The rows of a group lie close to one hidden flat surface of 7 dimensions, which passes through zero. Surfaces can cross.
Known rows, each followed by its group:
 0.342  0.616 -0.108  0.494 -0.642  1.229  0.806 -1.178 -0.947 -0.864  0.686  0.241 -0.951 -0.757  0.731  0.657  0.138  0.561  0.143 -0.659 : Z884
 1.281  0.678  2.074  0.256 -0.648 -1.002  0.841  1.484  0.181 -0.579  0.676 -0.047  0.492  0.525 -0.461  0.482 -1.474 -0.226  1.382 -1.023 : Z893
 6.291  2.195  0.118  0.259  0.965  1.897 -1.211  1.781  1.782  1.549 -2.731 -1.130  1.252  0.697  1.934 -1.902 -1.733 -3.557  2.045 -2.274 : Z406
-4.912 -2.324  0.993 -0.144  1.930 -2.397 -0.238  1.292  3.378 -0.331 -0.507 -0.103  1.368  2.969 -3.364  0.986 -0.305  3.203 -1.511  2.595 : Z406
-1.117 -3.708 -1.445 -1.463  1.455 -0.310 -1.000  0.778 -2.448  1.317  1.607 -2.178 -0.016 -0.948  1.785 -2.751  3.906  0.064 -4.094  0.579 : Z913
-4.823  0.628 -2.145  1.848  0.199 -1.964 -1.934 -2.482  1.296 -0.700 -3.926  4.036 -0.139  0.494 -0.247  0.348 -3.074  2.492  0.532  2.658 : Z884
 2.868 -2.029 -0.101 -0.517  1.229 -0.540 -1.632  2.233 -1.880  1.261  1.320 -3.104  2.265  0.405  3.152 -1.623  1.805 -2.561  1.772 -0.133 : Z913
 3.940  2.063 -3.005 -0.051  0.813  2.614 -1.555 -4.924 -1.739  1.094  0.205 -0.549 -0.204 -1.231  3.956  0.524  0.205 -3.760  2.193  1.344 : Z893
-0.792  2.833 -0.459  1.158  1.847  1.359 -0.209 -5.902  0.090 -2.367 -0.337  1.651 -1.965 -0.881  0.508  3.489 -4.215 -1.533  1.818  1.033 : Z913
-2.280  0.418 -0.788  0.493 -1.580  0.688 -0.804 -6.965 -1.747  1.491 -1.479  4.992 -0.415  1.713  0.925 -0.996 -0.627 -0.013  0.373  5.080 : Z884
 0.794  0.301 -0.374 -1.041  2.357  1.332 -1.424 -2.728  1.402  0.077  0.012 -0.773  0.765  2.366 -0.085 -0.265 -0.015 -1.931  0.098  3.790 : Z406
-2.315 -1.723 -5.111 -1.150  0.318  0.482 -0.685 -2.011 -3.336  3.254 -3.027  1.439 -2.883 -4.106  1.515 -4.579  2.819 -0.145 -6.425 -1.644 : Z913
-0.834 -0.954 -0.346 -0.589  0.733 -0.541 -0.134  2.736  0.728  0.224 -1.038 -0.628 -0.565 -0.770 -1.308 -1.250 -0.115  0.124 -2.623 -2.320 : Z893
 3.193 -0.440  4.306  0.447  3.312 -3.141  0.010  0.338  1.867 -0.097 -1.460  0.106  1.205  1.851  1.619 -2.084 -4.622 -2.200 -0.813 -1.768 : Z913
-3.343 -1.618  4.334 -0.187 -2.183  0.287  4.577 -1.080 -1.221 -2.601  4.336  0.441 -2.509 -0.565 -1.758  1.486  3.160  5.347 -4.802 -0.398 : Z893
-6.493 -3.750  1.188 -0.760  1.718 -7.025  0.234  2.605 -1.209  0.322  1.290 -0.067  1.895  0.570 -3.053  0.985 -1.726  0.170  1.783 -0.200 : Z884
-0.271 -2.765 -2.533  1.341 -0.983 -2.326 -1.856  6.313 -0.838  5.010 -5.736 -0.532  2.243 -2.190  2.046 -3.614 -0.206 -1.303  2.643 -6.733 : Z884
 0.817  1.192  0.183 -1.573  3.063  1.317 -0.873 -4.707  0.177 -2.737  3.465 -1.092 -0.045  1.963 -0.049  1.918 -0.730 -3.051  0.619  5.556 : Z406
 0.393 -4.296 -2.685  0.624 -0.980  1.084 -2.871  1.874 -1.183  5.119 -3.709 -0.811  1.950  0.417  4.128 -5.420  4.604 -0.242 -0.854  0.210 : Z913
 2.240  1.279  3.092  1.064 -2.576  3.081  2.427 -2.179  1.823 -0.099  0.115  0.879 -0.796  0.918  0.316  1.287  0.816  2.372 -0.467  0.087 : Z406
-1.383 -1.661 -0.222 -0.459 -1.190  0.326  0.615  0.573 -0.724  0.903  1.137 -0.399 -0.170  0.124 -0.429 -1.038  3.144  2.109 -2.365  0.757 : Z893
-2.824  0.292 -0.193  0.861 -2.867  1.019  0.484 -0.978 -0.442 -1.054  0.668  1.269 -0.458  0.330 -1.466  1.907  1.136  2.438  2.059  2.041 : Z913
 1.812  1.507  2.076 -0.293 -0.116  2.376  2.136 -1.665 -0.607 -2.938  4.404 -1.612 -1.847 -0.574 -0.206  2.246  0.997  0.751 -0.987  0.501 : Z884
-0.517 -2.536  1.724  0.044 -0.141 -1.173 -0.054  0.861 -2.078 -2.266  5.796 -2.893  1.502  1.203  0.973  1.696  2.716  0.032  2.107  2.550 : Z913
 2.326  0.818  3.298  0.556 -0.976  1.528  1.300 -2.024  0.388  0.121  0.600  0.387  0.091  1.835  0.430  0.643 -0.522 -0.923  1.705  0.649 : Z884
 2.841  1.234  1.171  1.283 -0.993  4.164  2.431 -4.887 -0.489  1.064 -1.367  0.997 -3.025 -2.066  3.246 -0.441  0.640  0.496 -2.970 -2.008 : Z893
 2.228  1.952  1.329  0.624  0.710  1.774  1.453 -3.068  0.396 -1.149  0.257 -0.156 -1.530 -0.688  1.212  1.247 -1.295 -0.495 -0.499 -0.541 : Z893
 1.361 -2.112  6.092  1.077 -1.591  1.322  3.838  0.245  0.335  0.333  2.040 -1.091  0.110  1.642 -0.553  0.740  1.235  0.898  1.754 -2.250 : Z884
-1.149 -1.373 -4.468  1.399 -2.315 -1.497 -1.516  3.026 -5.133  2.392 -3.533  2.190 -1.621 -4.771  2.724 -5.147  0.902  0.271 -1.977 -5.019 : Z406
-2.500 -0.818 -1.349  0.374 -2.307 -5.030 -3.247  3.826 -1.904  0.672  0.368  1.699  4.439  3.191 -1.413  0.413 -1.580 -0.930  8.076  3.666 : Z893
-0.241 -0.029 -1.234  1.607 -0.825 -1.471 -1.514  3.227 -1.803 -0.578 -3.469  2.132 -1.936 -2.217  1.352 -3.409 -2.521  0.457 -1.311 -4.512 : Z406
 1.494  0.392  0.008  2.207 -2.831  1.764  0.123  1.273  0.085  2.563 -4.668  2.548 -0.932 -0.876  1.862 -2.909  0.105  1.665 -0.552 -3.550 : Z406

New rows, each followed by its group:
 0.085  0.807  3.001  0.611 -1.026 -4.010  1.278  3.478 -0.873 -2.539  2.140  0.478  0.765  0.686 -2.464  2.221 -3.816 -0.007  4.225 -1.995 : Z893
 2.847  2.379  4.186  1.635 -2.163 -0.141  2.297 -2.628 -1.103 -1.916  2.051  1.375 -0.569  0.165  1.028  2.669 -2.901 -0.272  3.758 -1.070 : Z893
-2.577  0.210  0.474  0.537  0.815  0.119  0.224 -0.697  2.437 -1.455 -0.249  0.512 -0.413  1.112 -1.645  1.507 -0.332  2.576 -1.822  1.713 : Z884
-3.353 -1.572 -1.397 -0.819  0.182 -3.402 -1.070 -1.108 -1.839  2.176 -0.841  1.898  0.790  0.291 -0.766 -1.366 -0.862 -1.033  0.653  1.459 : Z884
-0.285  2.829 -4.113  0.742 -0.627  0.176 -1.662 -1.598 -2.242 -1.771 -0.286  1.383 -1.413 -3.038  1.831  0.730 -1.392 -0.250  0.333 -0.125 : Z884
 0.300 -1.545 -0.079 -0.023  3.102  1.590 -1.010 -1.199  2.260 -0.833  0.446 -2.422  0.692  1.276  1.125  0.310  1.080 -0.731 -1.241  1.962 : Z913
 0.076  0.194 -3.871 -0.489  3.761  1.327 -3.823 -0.472  3.823  1.475 -4.444 -0.952  1.476  1.157  0.582 -1.260 -1.306 -2.307  0.023  2.707 : Z893
 4.481  3.612  0.513  2.881 -2.521  4.198  0.395 -1.526 -0.134 -1.607 -1.323  0.810 -1.542 -2.032  3.445  1.134 -1.257  0.249  2.204 -2.732 : Z884
 2.317 -0.484 -0.847 -0.456 -0.108 -1.610 -0.615  0.527 -4.374  0.264  2.356 -1.204  0.444 -1.766  3.017 -1.108  0.341 -3.274  1.546 -1.180 : Z913
-2.439 -0.916 -0.226  0.996  0.744  0.963 -0.246 -2.929  0.681 -0.823 -0.574  0.461 -0.729  0.464  0.147  0.857  0.293  1.017 -0.810  2.071 : Z913
 0.441  1.769  0.081  1.408  0.093  0.841 -1.480 -3.374  0.933 -0.646 -0.606  1.304  1.255  2.204  1.258  1.806 -2.757 -0.996  4.194  3.565 : Z893
 3.101  1.757  0.722  0.007  1.977  1.208 -0.565  0.219  1.049 -2.045  2.804 -3.140  1.122  0.784  0.356  3.149 -1.048 -2.773  4.066  0.796 : Z913
 1.798 -0.795  1.262 -0.543 -0.427  1.871  1.059 -0.750  0.844  1.587 -0.048 -0.478  0.197  1.385  0.328 -1.331  1.674 -0.223 -0.850  0.748 : Z884
 2.779 -1.595  3.311 -1.928 -0.546  1.114  2.708  0.258 -2.471  0.455  4.830 -2.852 -0.309  0.118  0.111  0.124  3.124 -2.164 -0.104 -1.189 : Z884
-1.126 -1.104 -1.511 -1.446  2.610 -1.172 -1.553  1.038  1.117  0.679  0.512 -1.769  1.395  0.992 -1.036 -0.001  0.143 -1.650  0.154  1.953 : Z406
-2.063  0.696 -1.769  0.015  0.309  0.453 -0.496 -0.010  0.483 -2.047  0.775 -0.204 -1.354 -1.251 -0.797  0.851  1.312  2.083 -2.734  0.685 : Z884
-0.978 -2.976 -0.366 -2.044  0.196 -2.558  0.503  2.479 -2.593  1.155  1.913 -1.007 -0.567 -1.339  0.162 -3.263  3.152  0.743 -5.173 -1.199 : Z913
-3.220 -2.674  0.238 -0.146  3.203  0.089 -0.299 -3.884 -1.373 -3.026  4.294 -2.025 -0.802  0.104  1.350  1.372  2.076  0.540 -2.234  3.824 : Z913
-2.553 -3.484  1.155 -0.447 -0.058 -3.776  0.233  0.515 -2.674  3.279 -0.180  0.613  1.793  0.536 -0.856 -1.228 -0.305 -1.653  2.367 -0.390 : Z884
-1.537  0.944 -1.644  0.024  1.084 -1.581 -0.963  0.805 -0.316 -2.423  1.012 -0.467 -0.393 -1.558 -0.710  1.941 -1.573  0.459  0.214 -0.339 : Z884
-3.701  0.009  0.427 -0.939  0.913 -3.435  0.400  0.729 -1.228 -3.730  4.364 -0.495  0.055  0.081 -2.906  2.670 -1.355  0.465  1.201  1.811 : Z893
-2.687  1.359 -3.189  0.582  0.200 -2.120 -1.747 -2.165 -2.677 -1.337  0.134  2.136 -0.374 -1.807  0.435  1.055 -2.220 -0.735  1.506  1.280 : Z884
 3.141  0.564  3.819  0.251  1.914 -3.024 -0.268  4.136  4.548  1.328 -2.654 -0.672  3.748  3.677 -1.448  0.210 -5.486 -2.800  4.885 -1.848 : Z884
 1.266 -1.478 -0.287 -0.805 -0.596 -0.084 -0.640 -1.289 -0.661  4.063 -2.254  0.973  1.311  1.511  0.793 -3.303  0.952 -2.485  0.907  1.137 : Z884
 3.322  0.149  0.436 -0.065 -1.854  0.427  1.481  1.327 -2.746  1.293  0.729 -0.445 -0.876 -2.352  1.488 -1.423  1.021 -0.660 -0.559 -3.945 : Z893
-0.791 -1.329 -0.521 -1.883  3.788 -1.643 -0.961  4.403  1.363 -3.015  1.689 -2.509 -1.150 -0.557 -2.106 -0.967  0.266  0.071 -4.802 -0.750 : Z406
 4.167  1.882  0.585 -1.555  1.852 -1.857  0.608  1.756 -1.450 -1.053  2.784 -2.155 -0.290 -1.599  0.254  0.652 -2.113 -3.416  0.033 -2.841 : Z913
-6.493 -1.736 -2.761 -0.544  1.291 -1.071 -1.578 -2.104 -0.355 -1.070  0.454  0.917 -0.822  0.064 -1.893  0.638  1.283  1.859 -2.366  4.289 : Z893
 5.068 -0.252 -0.458 -1.032  0.032  2.112 -0.665  3.712  2.302  3.105 -0.993 -2.776  2.148  1.309  1.278 -2.402  2.901 -1.416 -0.470 -1.058 : Z893
 4.135  1.194  3.287 -0.551  1.936 -3.066  0.394  1.307 -1.996 -2.610  4.933 -2.515  1.005 -0.075  1.300  2.180 -3.406 -3.797  3.441 -0.933 : Z913
 1.611  4.128 -2.837 -0.025  1.742  0.868 -2.670 -1.406  2.423 -2.186 -1.318  1.484 -0.065  0.527  0.494  0.755 -3.417 -0.996  0.303  2.519 : Z884
-0.501  0.802  1.460  3.464 -3.840  0.714  1.333  0.045 -0.743 -0.294 -3.773  4.388 -2.447 -1.385  1.103 -1.956 -1.284  3.882 -1.130 -3.607 : Z406
 2.938 -2.354  3.067 -0.195  0.196 -5.152  0.164  2.997 -3.387  0.746  2.551 -0.811  2.122  0.726  2.854 -3.089 -1.093 -1.827  1.144 -2.070 : Z913
 0.363  1.096  1.119  0.852 -2.030  1.764  1.301 -3.420 -1.492 -0.421  0.928  1.506 -1.597 -0.503  1.056  0.715  0.833  0.911  0.060  0.729 : Z406
 1.311  1.494  2.476  0.977 -0.110 -0.989  0.778  0.029  2.338 -0.065 -2.279  2.024  0.365  1.482 -0.764  0.592 -4.212  0.377  1.923 -1.212 : Z913
 0.582  0.154 -0.937  0.213 -1.931 -0.099 -0.345  0.871 -3.080  0.033  2.336 -0.779  0.740 -1.007  0.981  0.460  1.290 -1.035  3.296 -0.013 : Z913
 0.100 -0.571  1.543  1.559 -0.907 -2.789  0.809  2.613 -3.128  0.117  0.936 -0.429  0.589 -2.357  0.970  1.511 -2.005 -1.171  4.593 -4.757 : Z884
-3.569 -2.901  0.635  1.241 -1.633 -2.638  0.013 -2.435 -4.421  0.928  0.371  2.578 -0.343 -0.632  2.316 -2.461  0.790  1.677 -1.046  0.967 : Z913
 2.280  4.321 -2.815  0.593  0.080  2.190 -0.702 -0.174 -0.801 -4.742  2.293 -0.988 -2.437 -3.686  1.587  2.691 -0.376  0.378 -0.724 -1.234 : Z884
 0.849  0.600  1.275 -0.146 -1.995 -0.037  1.530 -1.644 -2.682 -1.478  4.159 -0.244 -0.533 -0.399  1.023  1.829  1.104  0.340  1.056  0.436 : Z893
-1.930 -0.974  1.262 -0.351 -0.622 -0.914  1.025  1.131  1.252 -0.099 -0.337  1.149 -0.182  0.682 -1.806 -0.363  0.463  2.572 -2.588 -0.018 : Z913
 7.752  2.984  1.207 -1.969  0.267  2.192  1.452  2.687 -0.119 -1.252  3.080 -3.559 -0.551 -1.475  0.907  0.655  0.759 -2.966 -0.383 -3.760 : Z406
 0.556  1.853 -1.510  0.010 -4.280 -0.228  0.425  2.350 -1.727  2.154 -1.671  2.345 -0.323 -1.394 -1.474 -0.703  0.112  0.549  1.686 -2.411 : Z913
-1.943 -2.211 -3.052  0.022 -1.672  2.026 -0.849  1.174  1.071  4.016 -4.731  1.151 -0.253  0.034 -0.603 -3.831  4.087  2.376 -3.588 -0.148 : Z913
 1.253  1.136  2.786  0.852 -0.457 -0.818  1.022  0.214  0.617 -1.190  0.273  0.738  0.172  0.852 -0.622  1.375 -2.654  0.097  2.308 -0.954 : Z893
 3.864  1.343 -0.850 -1.433  1.048 -0.669 -0.747  2.148 -1.205  0.644  1.651 -2.858  1.173 -0.793  0.609  0.568 -0.685 -4.162  2.639 -1.774 : Z406
 4.039  2.420 -2.406 -0.985  0.095  1.559 -1.079 -1.268 -1.616  0.214  0.749 -0.625 -0.302 -1.061  1.824 -0.715 -0.121 -3.339  0.875  0.425 : Z884
-0.464 -1.468  0.482  0.609  2.577 -2.817 -0.290 -4.143 -2.787  0.227 -1.049  1.860 -1.510 -1.238  3.445 -2.135 -2.993 -1.565 -2.371 -0.772 : Z913
